The first 5 rows are patterns. Each new row is the sum of 2 different patterns, raised or lowered, with some noise. Before adding, each is slid sideways (what falls off one end comes back at the other) and multiplied by a number that may be negative. Names go in the order of the patterns.
Some rows, each with the names of its patterns after it:
[  0   2  -1   0  -5  -1   3   9  -3 -11 -15   2  -3   6  -1   6   3   6
   2  -4   3  -3   4   4  -1  -8  -6  -2  -5   0   3 -12   3   4   4  -7] => (4)
[  3 -13  -2  -4   3   6   6   1   4  -2 -11   5  14   1  10  -9   4   2
   4 -11   1  -2  11   4  -5   2  -9   2   4  -4   9  -1  -1   5  -6   1] => (3)
[  3  -7   6   7   9   9 -19 -10   4   0  -6  -3   8   1   4   0   2   7
  11   7   0  -6   5  -5   5  15  -7  -5   3  -7 -14   6   1  13 -14   1] => (1)
[  5  -3   4   6 -15  -4  -2  -8  -3   1   0   3 -11  -7   1   6   3  -4
  -7  -9  10  -1  -3   0 -10  -3   0   2  13  -6   4  11  -3   5   9   3] => (2)
[ -2   6   0   1   2 -13   0  -2   1  -3   5  16  -4  -5  -6   5   1  -8
  -8  -8  -1 -12  -5   3   4   9  -5   5  14  -6  -4   9  -2  -5   3  -5] => (0)

New rows. What belongs after each?
[-14   1  -7 -10  -3  -3 -11  -8  -8   7  -9 -10  -3 -15  -3  -7  -7   1
  -6   3  -5 -15   0 -12 -16  -2  -7  -9  -2 -19 -13  -1  -2  -3  -8 -21] => (2) (0)
[ -8  -9   1  -4  -4   2  -9 -13  -9 -12   8  -3   2  -7  10   7  -4 -12
   1   1  -6   7  -5  -6   6  -7   0   1 -13   3  -2  -3   6   4  12  -6] => (3) (0)
[ 14   8  10  10   8   1   6  16   4  14   2   7   2   4  -4   2   5  15
   0   5   9   3   2   7   5  11   4   1   9   5  13   5 -11  -7   4   5] => (4) (3)
[ -3  -3  -1   1   0  -5 -14   0  11   2   8 -13  -6   0  -5 -12   4 -10
   2   0 -14 -12  -9  -4   6 -17   3  -5 -10   3  -6   1   2 -28 -13  -6] => (3) (1)
[  8   0   2   8   6   4   8   4   3 -12   4   1  11  24  -6   3  17  -8
 -13  16   3  11  -7  -1   5   3   9  10  13   1 -14  -7   9   1   2  13] => (1) (0)
[  2  -8  -1  -6  -2 -12  -3  -1   7   6  -9   0  -2  -2   4   0  -1  -5
 -21  -2  -8 -17  -1  -5 -18  -4  -5   2 -10  -9  12  -1  -2   0  -1  -1] => (4) (2)
[ -1  -9   3  -1 -10   7   2   3  -7   0   0   5   3   5   4   7 -16 -18
   4   3   1  -6   4   6   7   5   1  12   9   1  -3 -10   7  -7  -7  12] => (1) (0)
[ -4   0   8  -2   1   3   2   7  13  -8  -8 -12   7  -2  13  14   6   2
   4   8   0   1  -5   2   7  -6  -7   0   4   6   1  11   3   2   4  13] => (4) (0)
[-12  -2  -1   5  -4   0   5   2   3   8  -1  -3 -11  -1  -1 -16   1 -10
 -19  -6  -9   3  -3 -14 -12   6   2   2 -14 -12  -9   5   3  -7  -6  -9] => (3) (2)
[-12  -1  -6 -24 -17 -12 -26   2  -5  -7   0   9 -12 -14 -19   2  -7  -9
  -3 -21 -21 -19 -23   8   2 -24  -7  -1  -3 -23 -11 -12 -10 -11 -20 -20] => (4) (1)
[-11 -12  -2  -5   1  -5 -10   9   8  -3   0  -5   0  -4  -9   7   2  -1
  -9  -9  -7   5  12  -4  -4   1  -7   6  -6  -5 -10 -19   4 -10 -13  -3] => (4) (2)
[ -4   0  -6  -5  -7   0   8   2  -8   0  -3   1  -8  -8 -12   2   0  -6
  -1 -11  -7  -2   4   9  -4   2   5  -6   9   2  -3  -2   0  -1   0 -12] => (4) (2)
[ 6 -5 16 14  7 12  5  4  6  3 20  9  9 18 26  9  6  3  7  3  6 -1 -1  6
  8 16  3  9  6  4 19 15 11 15 16 14] => (4) (1)
[ -7  -9   3  20   9   2   0   8  12  -4   3   2  -7   2  -4  -6  -6   8
  22  -4   5  -5  -6  11   3  -6   5  16 -11  -1  -6  20   9  -3  15  10] => (1) (0)
[ 10 -11   5   6  12  26   7  12  23   3   6  21  21  14  13   5  16  -5
   7  -2   1   5  17  11   8   0  -3  11  17   9  11   1  -1  22   3   5] => (3) (2)
[  7  -5 -10   1  -2  19   4  -6   3  14  12 -18   1   0   0   9  -4 -11
  -9 -13  12  -9  -6  -1 -19  -2   2  -6  10   9 -12  14  -8  16   6   0] => (1) (2)
[ 10  -7 -10  -3  -4 -15  -2 -11 -11  -2  -8   2 -10 -10  10   8   4   4
   4  -2  -5   4   3  -2  -5  -2  -6  -2   4   4  -4   1  -3 -10   7  10] => (4) (2)
[-20 -13  -6  -7   4  -3  -4  -2   8  -8   0 -15  -3   3  -6  -2 -10  -9
  -4 -11   0 -13  -6   4  -1 -11   7  -1  -1  -6 -12  -8  -2   0  -4  -4] => (4) (3)
[ 9 10 -1  5  8 13 -2  9  4 11 10 11 13  2 13 11  2 23  3  4  8 10  8  7
  0  6  9 10  8  3 11 20 20 -1 14 12] => (4) (3)
[ -4   6   2  -4 -14  -9  -3   8  10  -5  -4   5  -6  -5  -2  -7   2  -2
  -7   1  -4   2   1  -9  -2  -6 -14   4  10  -6  -7   7 -12   4 -12   6] => (3) (1)
[ -6  -9   0  -3   2  -3   5  -8  -1   3  -1   9   4   1   1 -11   3  -3
  -2  12  -6  -6  10  -4  -6   1  -5   3 -10  -3   2   3   0  -6   4  -2] => (3) (1)
[ 4  6  5 10  7  3 10  2  6  3 -2  5 10  4  8 -3  4 15  3  8 13  7  4 13
  5  4 13  9  9 10  3 10  4  0 15  1] => (1) (0)
[ 2 12  5 -1  9  4  4 -2 -5 17  4 -4 13  8 -3  6  4 10 13  4 -4  2  6  7
 19 -2  6  5  6  6 -4  6  6 -1  4  2] => (2) (0)
[  6   2   1  13   2   0   2  -2  16   0  -5  17  14   7  11   8   5   9
   2  12   5   6   8  13   7  14   9  -4   2   6   0  12  10   2   5 -12] => (4) (2)
[11  5 17  2  0 26 10 12  9  5  6 22 18 22 10 15 10  2  8 19 12  5  1  7
  6 12 10  5 22 13  9 11 12 15 30 15] => (1) (0)
[ 4  2 -6  3 -3 -5  3  1 10  9 10  3  3 -6 11 -1  6  9 -2 -6 -4 -2 19 14
 -6  4  7  4  2  3  1  1 -7  1 -7 -9] => (1) (2)
[-15  -4   1 -14  -9 -16 -12  -7 -12   1   0 -12  -2  -5  -9  -1 -13  -7
  -8  -9  -1   1 -16  -7 -12 -21  -6   4  -9   2 -22  -9  -5  -2 -16 -10] => (3) (2)
[ -1   7  17 -10  -3  -2   2   6  -5  -7  -8 -11  -5  -7  -7   4   3 -11
   1   6  -3  -7   0   8  -2   3   1   0   3  -1  -3   9  -5  -1  -6  -2] => (2) (0)
[ -3   8 -14 -11 -10 -17  -4  -9 -15   1 -11 -17  -4   2  -5  -6 -10 -16
   2  -7 -10   4 -13  -6  -6  -2   1 -20   0   6  -4  -5   0   2   3  -4] => (2) (0)
[  0 -12   3   4   7  -8  -3   2  -2  -8   0   1  -3 -15  -7   0   0 -12
  -8   3   1   1  -4  -6  -5  10   1  -4  -7  -5  -7   1   8   3 -10   2] => (1) (2)
[17  2  2 19  5 11 15 10 15 20  3  9  2 15  3 18 38  0  0  7  7 -2  7  3
 14 -3 -2  7  7 19 23 13 22  5 -5  9] => (1) (0)
[ -9 -17  -4  -5  10  -4   6   8  -2   0  -5   4  13  -6   9  -6 -14  -5
  -2 -20  -5  -4   7   2 -17  -8 -10   4   3 -10  -2 -12   5   0 -10  -2] => (3) (2)
[13 18 -8  0 24  9  6  7 20  8  2 13 16 21 16 15 17 11 20  7 25 27  1  2
  7  8 -6  5 16 26 -9 13 16  2 19 18] => (1) (0)
[ -9   7 -16 -10  -4  -2  -5  -3  -5 -12  -3 -16  -9  -1  -4 -10   4   7
  -8  -8 -22  -2  -8 -12  -9  -8  -6 -15 -12 -10   2  13 -10   7   2  -9] => (3) (0)
[-12  13   8   4  -1   0  -6  -2  -5   2  -5  -8  -5   0  -3  11   2 -24
   6   7  -3  15  15  -6  -5 -26  17  -6 -14   8 -11 -17 -12 -15  19   4] => (1) (2)
[  5  -9  -4   0 -16  -4 -10  -4  -6 -12   4 -11 -14 -12  -3  -6 -11 -21
 -16  -7 -13  -9  -7  -8  -5  -4  -4   2 -12 -16  -1  -9  -9   4 -15  -7] => (2) (0)
[ 14   7  12  15   0  -2  23  10   0   0  -3   6  17  13  -5   8  -2   4
  13   9   3   7   5   7  -3 -10  11   1 -11  -5  -6   7 -10  -6  22  13] => (2) (0)
[  1  -6  -2  -8 -10  -4 -12  -4   1  -7   3   8  -6   2   0 -11   2   4
  -1   8 -20  -3  -4  -6 -14  -3  -5   6  -7 -12  -2  -7   0  -4 -11  -3] => (3) (2)
[  9  10   2   3  11   1   2  10  -2  -2   6   2 -12  10   8  15  -9   5
   8  -1   8   5   8  12  -1  -4   0  -6   2   0  13   4  10   6   9  11] => (4) (1)
[ -1  -2  -4  -2   7  -8  -4   2  -8  -6  -5  -7  -3  -2 -10  -8  -5 -17
  -5  -3 -11  -5   2   8 -10  -8  -7  -2  -4 -13 -11  -8   0 -14 -15 -11] => (4) (0)
[ 7  5  5 13 18  1 17 19  6 15  8 11 11  7 10 18  6  2  4 -3 10 10  4  6
 -7  2  2 11 14  8  8 -4 23 18  2  5] => (2) (0)
[  1   1  -3   8   8  10   3  -5  -1   6   5   5   1 -11  -5   0  -1  10
   2  -7  11   4   9   1   4   7  -1   4   2  -8   3  10  -5 -10 -12   3] => (4) (2)
[-17 -21 -18  -5 -15 -12   1  -9  -6 -10  -8 -11 -13 -10  -2  -6  -2 -15
 -11 -10  -8  -7 -19 -12  -7  -4  -6 -17 -12 -18 -16 -10 -16 -24  -1 -16] => (3) (2)
[ -5  -9   0  -3   3   6  -8   2  13   1   5   9   3   1   7   1   2 -14
   1  -4  -7  -1   1   3   3 -11 -13   2  12  12  -4  -3 -11   7  -6  -5] => (4) (2)
[ -2 -12  -2 -15 -13  -6  -9 -11  -4 -14 -11 -18  -7 -16   3   5 -13 -14
  -7  -3  -6 -23 -19 -13  -9 -14 -15  -7  -1  -5 -11  -2   3 -11 -12   0] => (3) (0)
[ -6  -6  -7  -8  -3   0   1   6   4   4   4  -4  -5   1  11   3   6 -12
  -1   0  -1  -8   2  -9   8   4  -2  -2  -7   2   2  -3   1  -2   1   8] => (4) (3)
[ -6 -24 -10  -2  -6  -7  -3   8  -5  -3  -7  -3 -11 -10 -19 -10   4 -23
 -15  -2 -10 -11  -7  -2  14 -22 -11   3 -14  -6   0  -6  -3 -17 -15  -4] => (1) (0)
[ 7 13  7  6  9  8 10  6  0  6 17  1  6 12  7 -4  2 -6 10  4 -1  2 18  9
 14 -4  8 20  2 13 12  4  8  2  7  7] => (3) (0)
[  5  -8  15  11  14  13  -3   7  20  -3   4  25   0 -11   8  -7  13   9
   4   2  19  -6   8  -6   5   9  11  30   1  -2   5   3   9   0  -7   5] => (3) (0)
[-16 -23  -2 -13  -7   0  -3  -5  -6 -12 -16  -7 -14  -5   1 -13 -24 -13
 -17  -5 -11  -9 -19   1  -7  -6 -23 -12  -4 -11  -3 -14 -12  -3 -10 -10] => (4) (3)
[  0   1   7   6   1  12   1  -6   5  16  -1   1  -4   9   7   2  -8   8
   6  16   5   5   7  -8   0   0   1   6  -7   4   8  -7   3   7 -10   4] => (3) (0)
[ 14   3   6  -5   5   2  -5  21   5  14  12   2  16  20  14  11  11  13
  10 -12  -5   6  -5  -7  11   9   3  -4   3   4  15  10  -3  -2  -4  14] => (2) (0)
[  4   1   7  11   8  -3  10   0   1  -2 -11  -1  -9 -14   9   8 -19   1
   5  -5  10   2  -8  -4 -12   1   7  -9   1  -7  -6  -9 -22   3   0  -2] => (2) (0)
[ -7   3  -2  -4 -11 -13 -16  -2  -7  -8  -6 -14 -17  -3  -9  -9 -10  -8
 -12   7  -7  -8 -19 -23   0 -13 -10  -7 -14 -13 -19 -11  -6 -16  -9   3] => (3) (2)
[ 15  12 -14   8   9   0   9   2   6   7   6  12   6   8  29  17  11  13
  15   6  12  15  15  12  10   0  -2  16  17  26  -9  11  14   6  22  16] => (1) (2)
[ -2   1   7  12   5  -6  14  18  10  16  11  -1  18   4   5  22   0   1
  21   1  -5  10  11  13 -21  11  14   7   8  13  23  24  -4  -3  22  13] => (1) (0)
